All rows are made from the same 14 directions, up to rounding. Whole rows:
In the rows, 128 means zero.
[[160  90 116 194 124 105 137 151 141 179 105 118 111 205 151  52 101 105
  149 122 115 118  92 157]
 [182 102 138 137 142 102 110 135 131 127 128 133 108 122 141 114 114 132
  162  97 120 141 117 127]
 [ 90 131 168 125  93 114  54 177 128  96  72 107 149 160 190 106  84 159
  141 194  80 159  75 127]
 [ 63 145 166 137 101 144 113 130 110 123 125 149 166 171 117 151 162 141
   97 152  73 154 225  83]
 [116 135 150 149 121 160 123 144 148 128 107  77 102 117 216 156  93 193
  149 143 135 175  70 118]
 [221 139 186 126 111 148 194 142 102 197 154 102 107  90 145  82 182 125
  137 117 160 196 152 128]
 [107 122 185 114 130 121 138 175  91  38  89 137 149 191 121 121 142 132
   56 198  86 166 187 116]
 [161 139  89 129 136 125 135  83 137 156 135 136 116 106 120 116 144 123
  135 107 139  79 175 132]
 [ 96  73  77 123 141 140 175  96 158 164 181 107 124 179 128  61  42  81
  110 157 107 134  19 171]
 [115 138  83 114  99 129 164 101 144 194 113 118  93 144 134 119 158 127
  148 141 161  80 169 138]
 [102 128 108  87 118 122 113  87 135 121 140 129 124 110 117 153 131 146
  144 137 129  89 193 108]
 [189  81 175 174 145 101  83 140 107  87 147  75 156 118 106  52  93  94
  144 109 163 105 104 138]
 [ 96  78 158  37 108 106 111  95 107 123 167 104 108 117  92 105 153  53
  133 156 149 144 116 119]
 [ 96 142  92  99 104 115  97 101 135 201 138 181 124  98 124 121 160  78
  162 109 103 182  89  89]
 [ 95 137 151  91  82 141 130 137 130 163 136 134 124 169 134 174 113 144
  159 105  99 155 114 129]
 [ 51 138  43 131 111 136 138  95 146 126 111  79 138  82 147  71  94 127
  138 210 209 126  94  74]]

The start of a row, then its end:
[145 149 141 112 115 171 167 100 141 173 148  97 112 131 162 143 132 166
 113 137 114  97]
[161 171]
[130 118 125 135 116 121 117 130 133 137 135 124 112 128 126 164 103 138
 190  63 155 152]
[100  95]
[ 98 119 121 154  96  89  58 159 139 147 105 124 148 121 123 119 117 142
 199 128 148  86]
[120 116]
[112  80 145 143 131 103  82 117 132 151 153 126 141 159 110  79 132  81
 123 144  88  85]
[131 159]
[140 112 139  83 107 107 150 113 101 126 129 141 128 201  71  96 153  70
  98 133 111  86]
[195 155]
[131 132 131 122 127 103 107 169 117  73  58 129 121 164 149 107 119 118
 108 168 123 132]
[ 89 142]
[147 138 131 149 125 131 138 141 125 136 123 134 121 144 110 165 134 130
 149  65 152 115]
[126 133]
[111 163  71  78  92 163 152  72 163 208 159  95 136  81 165  92  88 160
 142 187 128  80]
[107 168]
[128  71 160 174 123 121 130 127 126 143 161  82 132 165 120  83 108 121
 150 124 143 123]
[157 115]
[ 97 133 143 106 127 111  83 165 115  50  64 112 121 124 153 135 128 117
 111 176 148 151]
[ 65 119]
[127 127 153  92 131 141 128 139 129  97 111 121  98 152 162 172 111 137
 114 125 106 155]
[ 72 152]
[149 146 195 159 103 151 132 168 121 179 139  87 152  68 179  85 162 182
 138 190 133 172]
[157 122]
[ 99 142 116 136 107 105  61 141 140 159  80 158 130 171 140 127 146 101
 132 132  81  73]
[ 98 171]
[ 73 123 131 137 129 132  89 106 150 183 145 136 127 106 136 146 191 129
 118 161  98  67]
[175 152]
[128 128 144 137 126  90  58 130 121 131  96 176 107 107 135 166 193 129
 170  89 105 159]
[192  62]
[121 104 125 135  94  96 101 113 109 123 118 117 148 182  98  61 104  82
 153 123 133 129]
[160  86]
[198  70 176 176 182 128 132 133 134 118 181  63 120  58 155  71 119 148
 127 151 160 123]
[117 153]
[ 98 121 103 150 146 125 115 114 148 145 110 136  98 134 141 155 167 124
 120 130 129  84]
[142 139]
[126 173 114 165 143 178 148 135 141 118 112 121 146 149 160 150  90 147
  78 118 108 121]
[ 57 173]
[136  78 138 104 127  71  49 148 137 107 115 128 116 120 148  98  88 119
 186 141 107 138]
[ 64 128]
[166 142 139 137 150 130 103 108 124 120 111 124 116  90 157 113 168 124
 103 138 119 117]
[153 132]
[156 152 138  61 102 129 132 120 121 118 122 122 132 110 148 119 107 162
 134 163 107 133]
[153 135]
[152 107 121 109 122 119 154 126 137 119 119  94  86 127 158 132  97 166
 170 130 164 140]
[130 113]
[133 138 155 137 117 128 153 169 118 128 112 167 132 176 131 155 135 159
 125 118  82 180]
[166 112]
[117 143 142 167 143 143  91 114 132 160 147 133 157  68 141 107 177 125
 103 153 107 121]
[154 123]
[120 157 103 100 124 125  77 124 161 132  89 145 106  98 201 171 103 190
 157 146  81 120]
[ 92 140]
[153 150 124  88 152 117 127 137 123  98 119 182 123 105 106 176 157 130
 104 114 102 113]
[138 154]
[114 104  80 144 151 118 123  98 148 103 150 130 137 126 114 128  73 145
 144 117 129 100]
[140 107]
[176 112 119  84 153 112 160 135 108  51 108 116 101 107 140  89  92 104
 113 149 162 212]
[61 99]
[116 131 134 120 116 141 131 127 143 137 140 108 134 122 152 143 100 182
 144 150 116 112]
[147 136]
[161 119 148 141 149 148 119 104 126 122 137 104 111 155 135 132 119  88
 100  78 122 105]
[ 76 174]
[177 131  93 118 116  88 105 130 133 139 142 136 160  52 118  66  82 159
 199 140 149 127]
[137  97]
[185 107 127 111 118  98 150 118 125 109  84  99  68 183 136 133 135 154
 157 113 162  57]
[223 142]
[110 135 130 169 150 140 168 160 130 127 119 163 117 139 130 176 166 154
 109 115 122 176]
[156  99]
[127  63 116 124 148 102 101  76 146 194 143 158  53 171 154 110 160  43
 144  82  73 175]
[ 83 118]
[ 81 122 126 176 156 150 107  97 143 128 145 103 123  50 169 141 166 160
 125 158 151 165]
[171  53]
[ 85 180 136 122 107 140  85 125 107  87 101  98 188  76 113 105 163 130
  85 206 162  67]
[181 124]
[121 150 141 133 117 146 127 121 118  79  72  80 107 151 165 145 136 151
 107 147 162 112]
[164 112]
[126 147 144  96  96 108 106 160 108 128 138 146 184  91  94  94 124 128
 146 162 124 143]
[132 119]
[153  94 127 131 144 132  84  69 150 149 188 109 145 122 144  84  59 119
 138 112  68  97]
[ 99 159]
[ 50 120  97 150 105 127 118 118 129 109  99 108 118 180 107 162 119 104
 151  98 184 118]
[121  78]
[ 87 141 110 157 120 145 120 116 126 131 113 119 135 145 132 123 127  96
 117 116 145 153]
[91 98]
[167 149 136 124 122 132 136 127 113 114 102 103 126 112 144  92 137 123
 114 147 154 130]
[134 129]
[158 162 111 124 149 158 113  81 142 141 154 154 128  66 167 159 107 154
 134  82  86 184]
[105  96]
[134 144 113 134 123 107  92 163 144 143  90 168 128 146 146 144 116 141
 148 117  86 111]
[ 78 164]
[125 150 135 107 136 161 131 117 122 106 163 126 152  86 123 152  95 120
 115 102 130 181]
[ 53 119]
[ 65 105  88 162 119 107 101 137 157 127 105 122 103 153 126 192 109 164
 197  92 171  84]
[133  97]
[114 150 118 120 109 118 146 169 135 186 122 178 139  89 154 106 156 163
 147 186  92 207]
[135  97]
[ 64 129 108 113 117 133 145 148 142 132 102 103 109 125 143 142 149 136
 117 194 170 100]
[100 149]
[ 97 151  86 106 113 144 130  90 137 146 124 118 139 109 153  86 111 119
 111 181 121 139]
[111 113]
[102 150  96 136 131 107  62 122 143 122  84 174 129 162 109 182 149 114
 127  89  95  30]
[136 167]
[144 140 131 117 151 147 166 121 120 128 161 145 127  91  99 158 157 115
 104 101 145 146]
[126 132]
[124 141  99 161 124 133  99  92 133 122 113 123 165 137 168  48  79 137
 110 174  76 152]
[153  85]
[155 131 151  89 117  77  49 148 106  63  90 150 131  90 128 143 123 138
 180 110 126 164]
[136  73]
[ 81 109  92 161 133 138  94  78 156 131 119  91 115 141 180 105  90 137
 133 152 118 117]
[121  98]
[100 108 151 123 119 141 130 108 121 130 146  98 109 145 116 155 145 103
 133  99 158 133]
[132 112]
[134 153 152  82 118 139 106  89 111  89  99 119 111 135 151 154 155 133
  99 136 105 124]
[195 111]
[ 98 154 156 170 116 174 111  94 130 181 137 100 128  89 184 128 178 139
 120 135 122 185]
[160  72]
[ 77 118  95 100 126 137 134  97 131 107 154 110 143 131  93 128  92  96
 118 136 158 105]
[ 89 129]
[104 138 127 125 117 129 119 142 129 132 129 150 158 159 108 131 117 123
 112 137  92 104]
[123 156]
[199 143  84 145 144 115 155 136 140 135 116 155 118 124 127 127  92 151
 159  76 137 114]
[109 143]
[117 145  93  48 121 136 156 109 121  83 141 146 142 136 102 138  63 110
 112 129 119 161]
[ 67 128]
[157 135 119 123 153 178 213  87 123  90 165 105 132 156 123 133  73 145
  73 112 125 147]
[148 130]
[142  81 134  73 109 105 178 131 120 116 175 122 128 159  89 110  69 144
 167 132 132 151]
[162 112]
[149  97  93  86 144  74 138 138 143 158 115 189  76 125 122 127 169 116
 151 143 104 120]
[145 145]
[145 121 151 126 139 140 167 161 131 144 174 146 159 145 100 128 107 141
 102 135  89 110]
[110 197]
[108 154 115 153 145 155 146 126 134 125 149 140 157  79 129 146 131 164
 111 140 129 155]
[147  97]
[115 124 161  86  84 135 110 114 123  94 112  82 132 178 170 121  65 177
 144 166  94 135]
[169 111]
[101  92 135  87 133 104 155 171 119  80 124 142 111 153 109 145 110 119
 130 151 138 183]
[ 82 117]
[104 113 153 202 148 104 130 210 107  73  84 168 148 188  98 142 150 124
 105 121 123 172]
[141  95]
[153 131 112 126 150 136 131  92 138 134 121 138  99 128 160 126 136 123
 107 121  98 134]
[134 131]
[ 92 138 115 139 143 146 126 126 138 122 151 153 154 120 116 162 112 138
 111 118 101 138]
[107 125]
[129 152 100 123 106 121 121 116 125 151  74 139 100 163 144 117 153  90
 130 115 135 128]
[113 123]
[ 84 135 129 131 115 145 133 134 126 118 116  99 140 160 120 127 125 112
  98 156 147  89]
[107 158]
[107  74 105 202 196  95  54  96 132  58  75 122  85 146 154 103 156  56
  93 118 138 132]
[102  80]
[124 138 112 145 105 120 134 143 124 154 126 131 142 130 102 121 125 120
 163 102 163 125]
[120 114]
[ 71  84 120 133 159 101  91 149 145  82 106 137 107 133 153 141 122 133
 121 179 108 146]
[ 92 113]
[100  97 163 113 143 138 105 114 135 112 130 102  99 131 180 132 134 129
 103 171  93 164]
[109 126]
[139 150 163 181 129 156 139 166 124 134  83  62 105  89 188 119 176 149
 115 162 202 141]
[ 95 135]
[141 131 133 116 115 134 123 111 128 170 144 103 133  97 140  77 140 106
 126 158 136 117]
[110 150]
